The rows of a group lie close to one hidden flat surface of 7 dimensions, which passes through zero. Surfaces can cross.
In the rows, 128 means zero.
Known rows, each followed by its group:
[ 81 143 141  87 132 130 120 147 121 128 123 109 110 112 119 104 168 126
 163 157] -> M
[138 106  66 177 128 156 109 150 142 116 163 153 148 156 130 132 103  94
 100 115] -> W
[120 150 114 142 127 153  85 126 126 106 182 135 127 172 113 152 106 140
 136 137] -> Y
[121  83  80 171 108 153 136 224  95 110 119 114 158 143 167 126 136  92
 125 109] -> Q
[107 119 218 146  97  89 148 109  50 147  59  96 149 145 137 136 111 144
 128 147] -> Y
[141 122 123 131 136 123 144 127 148 125 111 121 135 137 137 132 126 144
 122 119] -> M
[121 144 131 122 136 147  98 141 111 126 161 149 131 117 124 131 113 128
 135 145] -> S
[ 83 177 154  80 146 136  91 117 135 122 161 128  92 123 101 120 155 150
 174 165] -> S
[136  99 126 165 105 130 131 157  87 118 116 118 153 147 149 142 113 118
 116 113] -> Y
[166 141 129 153 149 127 120 113 150 136 135 160 137 139 135 156  97 139
 123 116] -> Q
[164 122 170 156 105 151  84 124  81 103 203 153 117 109 110 156 117 134
 127 101] -> S
[116 139 119 106 136 126 116  92 106 147 139 137 160  90 125 117  94 127
  96 142] -> W
[149 108 135 155 108 132 124 130 105 116 140 129 139 132 130 147 119 132
 113 108] -> Y
[119 151 125 131 149 127 128 159 181 126 108 132  97 177 134 132 156 131
 176 142] -> S
[ 99 135 111 148 142 130 105 123 135 121 143 120 150 159 129 140 114 131
 119 141] -> Q
[146 142 128 130 151 130 110 123 155 127 155 149 119 116 125 141 128 139
 136 118] -> Y
[127 146 155 127 173 128 109 156 149 140 134 153 112 112 136 131 150 131
 168 131] -> W
[147 115 129 156 114 137 132 147 132 111 135 127 120 151 130 142 138 125
 133 111] -> Y
[112 135 167 109 141 116 138 150 144 139 104 127  94 119 122 112 177 117
 171 136] -> M
[148 164 176 110 173 117 106 130 157 109 151 125 123  94 147 166 140 196
 162 108] -> M
[ 99 153 120 121 144 135 106 144 140 106 143  97 123 147 137 151 155 149
 162 134] -> S
[123 146 148 108 150 129 104  94 158 138 159 155  95  97  96 117 153 117
 141 138] -> W
[171 125 159 132 142 106 153 105 176 158  91 178  99 136 116 114 115 118
 132 132] -> S
[150  91 100 156 105 145 135 174 100  91 143  95 164 127 164 149 124 141
 108  84] -> M
[156 119 114 131 124 139 140 183 121 136 113 147 124 119 150 122 128 117
 141 115] -> Q
[171 113  90 132 122 130 162 140 147 149  91 153 136 133 147 116  95 110
 109 123] -> Q
[176  78 175 152  84 109 155  97  91 104 133  98 124  87 123 140 150 134
  99  73] -> S
[135 139 119 126 134 107 152  84 168 127 101  98 125 149 124 148 131 152
 123 124] -> S
[112 151 103 107 161 116 143 119 176 156  82 132 128 148 133 112 115 130
 133 153] -> M
[149 142 100 104 102 137 133  69 132 134 146 142 123 141  99 122  87 135
  96 135] -> Q
[110 136  84 130 130 133 128 124 142 114 128  86 150 155 142 147 127 145
 126 130] -> S
[175 101 171 145 145  99 143 102 109 153 106 145 172  60 149 140 103 136
  89  95] -> Q
[130 130  76 131 134 136 147 163 160 142  97 137 130 168 149 114 115 112
 132 139] -> Q
[113 149 129 104 103 136 118  74 114 116 157 111 116 141  94 127 121 143
 121 144] -> W
[115 131 124 116 135 138 113 148 111 122 154 127 130 101 133 121 141 125
 134 126] -> Y
[135 151 120 122 144 135 113 120 149 109 150 120 124 148 128 151 119 169
 139 128] -> M
[134  97 127 146 110 131 151 170 118 110 117 115 119 130 139 123 161 115
 135 107] -> Y
[152 147 206 116 150 112 101 103 107 128 155 146 120  69 122 150 133 162
 145 112] -> Y
[104 138 118 117 123 138 115 130 125 122 146 123 120 144 115 119 135 123
 138 145] -> M
[138 132 133 126 162 113 134 144 132 153 100 148 150 106 152 125 111 131
 128 129] -> W
[114 114  97 120 141 131 128 121 129 152 129 148 150  90 123  97 120  90
  97 136] -> W
[119 120  57 139  76 155 120  89  84 111 158 101 173 173 116 135  60 123
  68 137] -> W
[131 140 173 110 153  95 171 154 158 148  51 117 108 128 152 120 161 149
 170 137] -> W
[168 165  88 112 167 151 122 203 162 163 119 199 121 135 164 127  89 123
 164 145] -> Q
[131 114  97 113 132 111 183 139 157 135  69  94 152 124 156 110 129 141
 111 123] -> M

New rows, each followed by its group:
[ 78 166  94  82 167 142  96 151 141 143 151 142 133  97 131 107 138 126
 147 163] -> Y
[142 104 166 143 104 120 130 106  86 132 141 139 119 100 108 124 138 105
 119 111] -> M
[103 128 123 111 124 138 129 159 123 141 118 146 114 131 121  94 134 101
 138 154] -> S
[126 147 150 172 112 148  95 146 122  92 156 127 106 222 113 173 123 147
 168 135] -> Y
[ 90 147 118 121 112 132 106  59 127 112 159 105 133 154  94 130 114 141
 105 148] -> Q
[ 79 133  69 100  96 159 117 121 115 128 145 132 116 166  93  85 109  93
 110 178] -> S
[132 106 149 128 104  99 174  79 146 163  70 142  88 144  89  90 149  77
 117 137] -> M
[174 110 148 148 119  95 176  89 180 123  88 105 103 155 124 146 150 142
 127  92] -> S
[146 119 116 123 115 137 128 113 135 113 160 128 117 102 115 125 140 124
 112 106] -> Y
[161 127 117 158 167 138  94 108 154 144 174 188 145  99 122 137  99 106
 100 106] -> W
[123 107 104 153 105 151 120 177 103  99 154 112 130 142 136 130 148 116
 132 114] -> Y
[120 103 112 183  78 130 150 131  96 115  91 101 148 225 129 143  90 117
 108 141] -> Y
[112 158 143 144 192 106 113 108 189 146 103 142 143 159 137 149 115 148
 141 141] -> Q
[103 119 129 116 108 130 138 127 122 116 122  96 115 137 116 113 157 123
 132 136] -> Q
[147 117 139 158  94 144  96 118  78  99 181 124 141 133 119 157 104 134
 108 106] -> Y
[132 106 135 140 126 133 131 190 120 108 131 120 117 111 150 128 176 113
 153 105] -> Y
[121 139 113 117 138 135 130 145 139 137 117 137 126 132 135 119 130 124
 140 142] -> Q
[138 101 114 104 102 126 162 140 107  88 131  56 157  93 157 134 144 174
 101  94] -> M
[135 141 133 141 158 136 109 170 149 138 125 165 122 135 144 131 119 123
 155 134] -> S
[130 166 163 114 163 114 104  81 128 163 124 157 147 117 127 146  77 156
 125 149] -> Y
[104 150 117 122 119 139 113 126 132 111 145 121 114 163 113 128 134 133
 143 145] -> Y
[ 43 152  72  92 102 153 121 123 127 118 129  91 110 194  97  95 138 114
 141 189] -> Y
[112 125 113 148 143 127 123 125 134 127 124 125 155 145 133 135 113 128
 111 134] -> Q
[137 126 148 134 137 117 131 127 130 125 120 110 142 110 145 149 141 146
 132 113] -> S
[121 146  56 133 159 157  99 150 149 136 153 158 163 143 145 130  81 117
 112 144] -> Y
[103 105 173 111  82 119 142  97  87 101 141  77 100 103  94 115 180 128
 126 116] -> Q
[118 131 140 125 107 132 125 113 124 112 134 108 100 155 107 131 149 132
 147 136] -> Y
[115 119 111 123 120 120 144 121 128 134 107 114 139 121 130 114 125 125
 114 129] -> S
[ 94 161 187 124 154 121  98 171 105 130 122 128 120 134 138 136 148 145
 190 155] -> Y
[145 132 122 125 106 117 149  72 147 132 114 118 117 155 109 134 109 137
 109 130] -> W
[127 140 130 110 119 137 117 129 106 125 148 130 126 108 124 125 124 129
 127 132] -> Q
[ 90 133  75 155 154 142 101 156 133 131 130 132 180 167 151 131  91 118
 115 147] -> Q
[170  87 104 168  83 135 159 117 145 122 113 143 111 180 106 119 109  99
  98 113] -> S
[111 132 129  97 125 105 163  96 149 139  85  89 125 123 128 114 150 138
 122 136] -> S
[143 136  50 153 124 149 136 123 208 110 129 135 104 227 110 135 116 116
 129 136] -> Y
[111 142  96 118 143 147 107 168 153 115 150 134 111 141 134 127 146 122
 153 136] -> Y
[ 73 160  84  76 154 143 126 168 157 114 122  86 135 145 151 116 142 164
 155 162] -> M
[159 107 126 183 121 143 110 179 119 101 150 135 138 163 149 162 123 125
 138  98] -> Y
[150 136 129 145 167 137 101 162 130 158 139 198 152 110 146 127  76 113
 128 136] -> S
[132 111 176 122 104 114 131 113  80 122 139 110 132  82 125 125 140 135
 118 113] -> Y
[ 96 136 110 111 123 146 108 142 109 128 148 126 127 130 122 110 121 118
 131 154] -> S
[137 124 159 123 138 107 133  98 129 140 117 130 128  97 123 127 132 141
 119 119] -> Q
[ 76 116 138 116  86 120 155 134  88 119  88  81 117 159 115 102 151 116
 137 155] -> Y
[129 125  96 166 154 135 129 165 156 153 102 174 132 173 139 126 107  87
 137 143] -> M
[130 145 145 103 159 125 120 155 127 154 116 155 134  87 148 118 129 133
 149 136] -> Q
[157 121 161 140 144  95 168 114 168 124  90  99 118 131 144 156 163 153
 149  95] -> S
[118 114 164 150 151 113 125 158 127 121 112 115 137 114 148 141 164 130
 152 110] -> Q
[126 120 182 138 131 116 123 125 123 110 137 110 108 117 121 142 170 140
 148 109] -> Q
[110 144 181  93 114 113 125  95 114 110 148  87  89  98 106 128 184 158
 155 123] -> S
[147 135 126 135 113 135 118 109 135  93 166 109 122 148 119 157 124 162
 126 109] -> M
[145 132 164 113 143 120 129 118 137 156 116 177 109  99 114 103 117 114
 129 140] -> S
[114 115 111  98 105 108 183  98 116 153  62  96 146 129 133  97 116 129
  99 146] -> W
[ 80 117 113 114 110 165  97 201  69 119 161 142 128 105 130  89 139  88
 142 156] -> S
[114 135 171 149 157 109 132 192 114 147  69 135 145 146 165 137 127 133
 170 144] -> Y
[106  88  66 154 106 150 146 175 143 114 117 121 122 160 129  94 160  74
 116 121] -> W
[115 136 139 117 108 123 135 107 126 125 120 111 107 153 106 126 134 135
 135 141] -> Y
[133 122 127 106  87 136 133  91 102 116 156 113 112 119 101 121 124 127
 108 128] -> Q
[ 53 119 118 154 110 135 106 101 117  84 158  70 140 178 100 134 152 127
 114 141] -> Q
[153 124 141 150  93 151 104 105 116  84 194 120  99 147  98 157 140 139
 126 104] -> Y
[184 140 141 160 170 128 107 138 170 132 144 175 132 123 145 163 107 143
 137  99] -> Y
[112 139  95 176 151 141  92 107 149 112 156 133 167 183 127 158  85 137
 105 132] -> Q
[130 134 139 140 113 121 137  94 131 129 114 124 123 174 115 138 106 134
 123 138] -> Y
[106 143 133 124 160 131 112 192 111 136 110 134 151 114 169 132 127 142
 159 140] -> W
[170  95 176 155 143  91 164 134 130 171  69 165 125  91 141 116 137  94
 124 105] -> M
[122 125 142  94 127 112 151  97 127 165  94 150 123  89 111  83 116 106
 107 154] -> S
[123 134 135 126 132 124 124 123 120 133 132 128 132 125 128 133 121 131
 130 132] -> Y
[165 111 118 132 129 126 146 101 145 176 101 196 140 121 117  89  64  96
  80 144] -> S
[108 100  56  97 122 148 145 177 139 121 130 116 133  83 144  81 166  86
 114 118] -> Y
[141 130  87 158 135 146 117 120 172 119 151 152 121 174 115 138 109 110
 122 126] -> W
